The groups are shells around one centre, one inside the other: the same stretched ball of 2 dimensions in 9 sizes.
Known rows, each followed by its group:
[-11.4  14.6  19.6  34.1  16.5 -53.2   6.5 -33.4  23.8 -20.3 -13.9  -2.1
  37.9]	G
[-11.9  -0.1 -10.2  24.7 -49.7 -25.1  26.4  32.6 -62.8  19.4  30.4 -55.3
  10.4]	K
[-24.0 -13.8  27.1  10.8  -1.8 -50.9  -6.2  17.4   5.8   4.2  -4.7 -20.6
  42.1]	P
[-16.2  -8.2  -5.3  17.8 -49.9 -26.9  20.5  43.8 -61.4  24.2  29.6 -56.6
  14.2]	J
[-14.7  -8.2 -13.4  18.6 -63.8 -20.4  26.9  53.6 -80.1  30.8  39.4 -67.3
   7.0]	D
[-22.5  -1.4  46.4  19.3  44.5 -70.2 -18.6 -31.9  66.1 -25.2 -35.2  17.2
  60.3]	V
[-15.2  11.9  35.5  30.8  40.6 -65.2  -6.9 -47.0  57.3 -30.6 -30.6  15.9
  51.8]	P
[-13.3  13.2  27.3  32.2  28.6 -59.4  -0.3 -40.2  40.7 -25.4 -22.3   7.1
  44.9]	U
[ -7.8  18.3   7.1  38.1  -0.1 -44.6  17.1 -26.7   0.2 -14.6  -1.8 -14.2
  27.4]	U
[-20.1   3.5  43.8  23.4  45.8 -69.7 -15.5 -39.4  66.4 -28.5 -35.3  18.7
  58.5]	F
[-11.7  16.1  23.7  34.8  25.4 -57.3   3.4 -41.5  35.6 -25.6 -19.7   5.0
  41.9]	W
[-19.9   0.1  34.8  21.3  26.6 -61.3  -8.9 -21.3  40.9 -17.0 -22.6   3.4
  50.2]	G
[-10.7  17.1  21.0  35.7  22.0 -55.3   5.6 -40.5  30.7 -24.3 -17.1   2.4
  39.7]	W
[-15.4  13.3  39.2  31.4  48.6 -68.8  -9.5 -54.4  67.9 -35.2 -36.1  22.5
  55.4]	D
[-16.9 -11.2  -6.6  15.7 -54.9 -24.9  20.7  51.0 -67.5  28.1  32.8 -60.9
  12.9]	V
[ -5.7  22.3   3.7  41.4  -1.3 -43.0  20.5 -31.0  -2.4 -16.1  -0.3 -14.6
  24.8]	F
[-22.4  -8.7  28.7  14.8   6.4 -53.8  -6.6   4.6  16.0  -2.7  -9.9 -13.3
  44.0]	K
[-11.0  17.3  23.0  35.8  25.6 -57.1   4.3 -43.6  35.9 -26.4 -19.8   5.4
  41.3]	J

New rows. What belongs after each?
[-23.1 -12.2  25.6  12.4  -2.5 -50.2  -4.6  15.4   4.2   3.6  -3.7 -20.8
  41.0]	W
[-10.8   1.8 -13.2  26.5 -52.5 -23.4  29.1  32.0 -67.1  19.6  32.6 -57.0
   8.0]	U
[-24.2 -13.5  28.8  11.0   1.7 -52.4  -7.5  14.2  10.5   2.2  -6.8 -17.9
  43.7]	P
[-15.1  12.6  36.3  31.1  42.9 -66.2  -7.3 -49.4  60.5 -32.1 -32.4  18.1
  52.6]	F
[-11.0  -2.4 -20.0  23.8 -68.8 -16.7  33.7  49.3 -88.5  30.0  43.3 -70.4
   1.4]	D
[ -9.3   3.8 -17.2  28.2 -57.0 -20.7  32.8  32.7 -73.9  20.9  36.0 -60.4
   4.5]	J
[-16.8 -11.2  -8.3  15.8 -58.3 -23.6  22.1  53.7 -72.0  29.7  35.2 -63.9
  11.2]	D
[-11.2  19.5  28.2  37.3  36.9 -61.7   0.6 -54.3  50.3 -33.0 -27.3  14.4
  45.9]	D
[-10.1   1.0 -17.8  26.1 -60.8 -19.7  32.5  39.0 -78.3  24.3  38.2 -63.7
   4.1]	P
[ -7.5  21.0  11.2  39.4   9.8 -48.7  14.4 -37.2  13.1 -20.7  -8.2  -6.2
  31.4]	P
[ -5.6  13.7 -14.9  36.0 -42.3 -25.5  33.2   9.2 -56.2   8.2  27.1 -47.3
   7.6]	J
[-18.2   5.7  37.9  25.4  37.9 -65.5 -10.2 -36.7  55.2 -25.8 -29.6  13.1
  53.5]	W
[-23.3  -3.9  46.1  17.3  40.9 -69.0 -18.8 -26.1  61.8 -21.8 -33.2  13.9
  59.7]	V
[ -7.3  21.1  10.7  39.6   9.1 -48.3  14.7 -36.7  12.4 -20.4  -7.9  -6.8
  30.9]	P
[-19.9   0.3  34.8  21.4  26.6 -61.4  -9.1 -21.5  41.1 -17.3 -22.5   3.5
  50.3]	G
[ -7.5  21.7  13.6  40.0  14.5 -50.7  12.7 -41.3  19.4 -23.3 -11.3  -2.7
  33.5]	F
[-22.1  -3.6  39.0  17.8  29.3 -63.5 -13.3 -18.0  45.8 -16.3 -25.1   5.0
  53.6]	W
[-20.4 -14.8   4.4  11.9 -40.8 -32.6  11.3  46.1 -47.3  23.3  22.6 -50.7
  22.2]	V
[-12.3  14.3  23.0  33.5  22.3 -56.0   3.6 -37.0  31.7 -23.0 -17.8   2.3
  41.0]	K
[ -8.7   8.1 -10.8  31.2 -41.3 -27.1  28.8  16.0 -53.6  10.9  25.7 -47.6
  10.8]	G
[-25.7 -11.6  41.9  11.5  25.6 -63.6 -17.6  -4.9  42.8 -10.2 -23.3   0.9
  55.6]	D
[ -6.3   7.9 -24.4  32.0 -64.6 -16.1  39.4  32.6 -85.1  22.1  41.8 -65.6
  -1.4]	D
[-19.6   2.7  39.5  23.0  36.9 -65.7 -12.2 -31.8  54.7 -23.5 -29.5  12.0
  54.5]	W
[-17.9 -11.6  -2.4  15.0 -49.1 -28.0  17.6  47.8 -59.4  25.6  28.7 -56.7
  16.3]	F
[ -6.6  11.8 -14.6  34.4 -43.5 -25.4  32.6  12.7 -57.5  10.1  27.7 -48.8
   7.8]	W
[-22.4  -3.7  40.8  17.8  32.4 -64.8 -14.6 -20.2  49.9 -17.9 -27.0   7.2
  55.1]	J
[-18.4   7.0  41.9  26.1  46.3 -69.2 -13.3 -44.3  66.4 -30.5 -35.4  19.7
  57.3]	F
[-17.4   5.7  32.9  25.9  29.6 -61.6  -6.3 -31.1  44.0 -21.8 -23.8   6.6
  49.2]	G
[ -7.2  16.9   0.0  37.4 -13.5 -38.6  22.3 -15.2 -17.7  -7.3   7.5 -24.9
  21.0]	K
[-11.7  18.6  30.1  36.4  39.0 -63.2  -1.1 -54.9  53.7 -33.4 -28.9  15.9
  47.8]	D
[-19.9 -13.0   5.2  13.3 -37.9 -33.6  11.4  41.8 -43.7  21.0  20.7 -48.2
  22.7]	P
[ -6.4  17.7  -1.7  37.9 -15.6 -37.5  23.9 -14.8 -20.5  -6.7   9.1 -26.5
  19.6]	U
[ -5.9  18.1  -4.8  38.5 -20.3 -35.0  26.1 -12.2 -27.1  -4.7  12.0 -29.8
  17.1]	W
[-20.2  -9.7  14.5  15.1 -18.6 -42.0   4.6  23.8 -18.1  10.0   7.7 -32.6
  31.4]	G
[ -5.8   9.1 -24.2  33.1 -62.9 -16.7  39.8  29.7 -83.3  20.5  41.0 -64.1
  -1.1]	D
